Every row belongs to one group in each of 2 separate groupings. Each group adds its own fixed numbers to the row, and there is some noise. The rows also spread widely along 3 directions, which tell nothing about the answers.
Known rows, each followed by its group in each grouping:
35	-15	25	-14	19	19	-12	-9	14	6	20	10	-5	-14	16	2	4	-11	-6	31	17	-25	-12	-9	7	-7	9	10	11	-20	7	-24 -> (4) tunok
9	-9	0	-25	23	-22	25	6	2	-4	8	21	15	-3	22	18	23	16	6	28	-5	1	14	10	19	-9	-5	-8	15	-33	5	-28 -> (2) Gizas
66	0	3	-25	23	28	-20	-18	-4	-9	2	8	16	-21	29	1	1	-9	-9	38	12	-36	23	-21	28	3	3	1	4	-45	-27	-26 -> (1) Miseg
5	-27	7	-8	19	-21	-5	-5	-22	4	10	14	2	-10	12	-6	-4	15	-26	16	-3	6	18	7	5	8	-23	-14	27	-19	1	-9 -> (1) Miseg
15	-20	4	-21	17	6	27	2	22	-1	9	7	-7	1	21	8	6	6	-13	32	5	-8	22	10	6	-10	7	-6	17	-9	9	-18 -> (4) ripa
27	-19	22	-7	9	-11	-18	7	-3	-9	8	13	7	-15	17	-2	11	4	-8	15	6	-15	-6	-11	21	-4	-7	-10	5	-22	22	-29 -> (2) tunok
-7	-18	13	-6	21	-29	-10	5	-13	17	26	7	-2	-6	23	-4	-1	-4	4	19	8	0	16	19	28	-14	-3	-12	14	-19	18	-41 -> (3) Gizas
40	0	-16	9	23	2	-5	15	-10	-10	14	-3	-20	-15	13	-21	-9	-8	-10	23	8	-14	7	17	9	10	-12	4	0	1	23	-26 -> (3) ripa
6	-11	-2	0	29	1	13	29	1	-16	7	3	0	1	10	8	6	-10	-2	34	-2	12	10	25	-7	0	-7	5	-8	-13	22	-25 -> (0) Gizas
2	-29	8	-1	15	-27	-1	11	-6	-16	5	5	-22	5	24	-5	-11	1	-28	24	1	-5	22	12	7	8	8	-14	10	0	51	-18 -> (0) ripa
53	-16	-18	-21	25	41	3	0	6	-6	15	30	10	-12	-4	6	26	3	-5	37	2	3	3	-1	-18	-6	-16	-2	2	-19	-16	-18 -> (1) tunok
40	-21	-2	-6	19	10	-20	-2	1	-1	15	4	0	-21	5	-6	5	-2	-11	24	7	-5	0	-6	11	5	-17	-8	2	-19	0	-16 -> (1) tunok
57	5	12	-4	15	14	-29	-12	-16	-1	-4	-11	16	-23	29	-4	0	-4	-22	29	23	-35	14	-18	25	17	-2	1	-1	-33	-13	-23 -> (1) Miseg
4	-14	33	-6	13	-12	-5	6	11	2	16	-9	-12	-8	23	-5	-15	3	-13	26	12	-37	26	-1	30	-1	16	-6	20	-5	23	-25 -> (4) ripa
27	-12	-14	-15	37	11	23	14	11	-9	7	16	9	8	18	18	17	-6	-3	41	4	0	17	10	-10	-10	-2	12	-5	-26	7	-31 -> (0) Gizas
15	-34	23	-16	31	-8	-28	-6	-1	-8	22	23	-1	-1	24	0	4	-1	-13	34	10	-22	4	-10	26	-13	16	-12	14	-20	45	-32 -> (0) tunok

New rows, each followed by its group in each grouping:
59	2	23	-3	12	8	-24	4	4	-13	5	10	7	-25	9	-5	9	6	-5	32	14	-32	-13	-16	31	2	7	2	1	-31	3	-33 -> (2) tunok
3	-29	-2	-10	15	-12	-9	4	-10	-2	17	12	-7	-14	-5	9	7	7	-17	28	-8	12	0	9	-7	-3	-25	-22	15	-14	23	-6 -> (1) tunok
-5	-17	0	-3	31	-8	17	21	-2	-5	7	10	-8	10	11	17	10	-7	-5	25	-4	7	13	20	-6	-2	-8	1	4	-10	27	-19 -> (0) Gizas
31	-29	20	-33	21	-10	-21	-18	8	-1	10	34	14	-5	23	4	23	8	9	28	3	-19	2	-25	31	-14	12	-8	24	-34	10	-27 -> (2) tunok
7	-17	15	-11	15	-25	-19	-20	-23	17	4	7	-3	-12	24	2	-10	4	-25	13	3	-5	33	-7	22	5	-10	-24	31	-28	6	-6 -> (1) Miseg
16	-28	22	-29	26	13	7	-9	30	5	20	25	6	-2	8	10	12	13	-4	32	10	-9	6	-2	-7	-18	-2	-1	22	-16	15	-11 -> (4) tunok
50	-9	-6	3	26	22	-1	11	0	2	23	20	-5	-14	-8	-4	0	-17	0	33	11	4	-17	11	-7	6	-14	3	5	-13	12	-25 -> (3) tunok
28	-11	21	-4	15	12	0	13	11	-7	29	13	-2	-6	2	-6	9	-1	-5	28	13	-14	-2	1	5	-3	1	2	7	-8	21	-18 -> (4) tunok
51	-19	5	-31	20	9	-15	-14	14	-3	14	37	21	-10	29	14	30	12	6	31	10	-36	11	-22	32	-16	14	-1	16	-33	-6	-28 -> (2) tunok
20	-16	15	-4	20	-14	-19	-17	-27	7	2	0	6	-15	23	-3	-11	4	-26	26	12	-21	21	-10	29	11	-7	-14	14	-28	3	-14 -> (1) Miseg
21	-18	11	-34	32	24	23	-2	24	11	9	23	20	3	24	19	20	0	14	42	17	-10	24	-4	0	-12	16	16	7	-25	-11	-29 -> (4) Gizas
6	-13	25	0	10	-27	-33	-12	-30	6	8	-10	11	-25	25	-12	-14	10	-25	21	13	-14	24	-11	35	5	-5	-23	17	-26	12	-22 -> (1) Miseg
45	-12	13	-14	15	7	-11	2	3	-22	1	23	12	-20	16	8	14	5	2	29	4	-26	-1	-11	17	-10	-1	-8	6	-28	11	-24 -> (2) tunok
49	-7	18	-16	22	37	-1	1	16	3	11	10	10	-18	18	7	11	-5	1	43	22	-28	-3	-8	0	-4	6	10	5	-23	2	-20 -> (4) tunok
50	-9	-38	-30	21	18	23	-6	12	-25	8	18	6	-3	18	9	14	4	1	49	1	-9	30	-10	4	4	-2	7	7	-25	-22	-14 -> (1) ripa
9	-22	4	-26	15	-1	-2	-11	-12	14	3	17	14	2	19	10	-2	6	-19	29	-3	12	34	-3	10	6	-18	-20	24	-35	-6	-5 -> (1) Miseg
33	16	-1	-3	16	1	4	17	6	-19	-1	7	12	-23	22	16	18	0	11	33	4	-24	7	4	22	6	-3	7	-7	-29	-4	-38 -> (2) Gizas
49	-23	-1	-32	27	22	-35	-28	2	2	14	18	26	-15	40	5	15	-5	-10	32	9	-33	14	-37	24	-15	11	2	16	-42	-11	-28 -> (1) tunok
55	7	5	-16	10	10	16	8	4	-26	-16	22	15	-18	5	15	10	6	6	44	9	-13	8	-10	15	16	-4	1	5	-38	-16	-19 -> (2) Miseg
72	-5	-2	-8	22	29	-14	10	0	-6	21	19	6	-13	7	-12	7	-9	3	32	18	-14	0	-9	7	-6	-1	8	-2	-19	0	-29 -> (3) tunok
50	-21	0	-20	13	19	-33	-18	0	5	20	10	9	-28	21	-5	20	-6	-11	34	17	-21	6	-22	14	-13	14	-1	8	-30	-13	-29 -> (1) tunok
59	0	5	-4	19	27	-36	-9	-6	-14	15	-3	10	-31	9	-2	3	-8	-12	38	13	-28	-2	-21	20	2	-1	6	0	-29	-8	-26 -> (1) tunok
19	3	35	2	23	-1	2	6	-1	5	-1	-1	-2	-12	4	2	-10	-1	-17	31	17	-18	20	7	1	7	4	0	14	-15	10	-8 -> (4) Miseg
32	-18	13	-3	26	-3	-18	-2	-9	2	27	16	-9	-10	7	-12	0	9	-17	16	7	-6	-8	-3	13	-1	-12	-6	13	-17	15	-28 -> (3) tunok
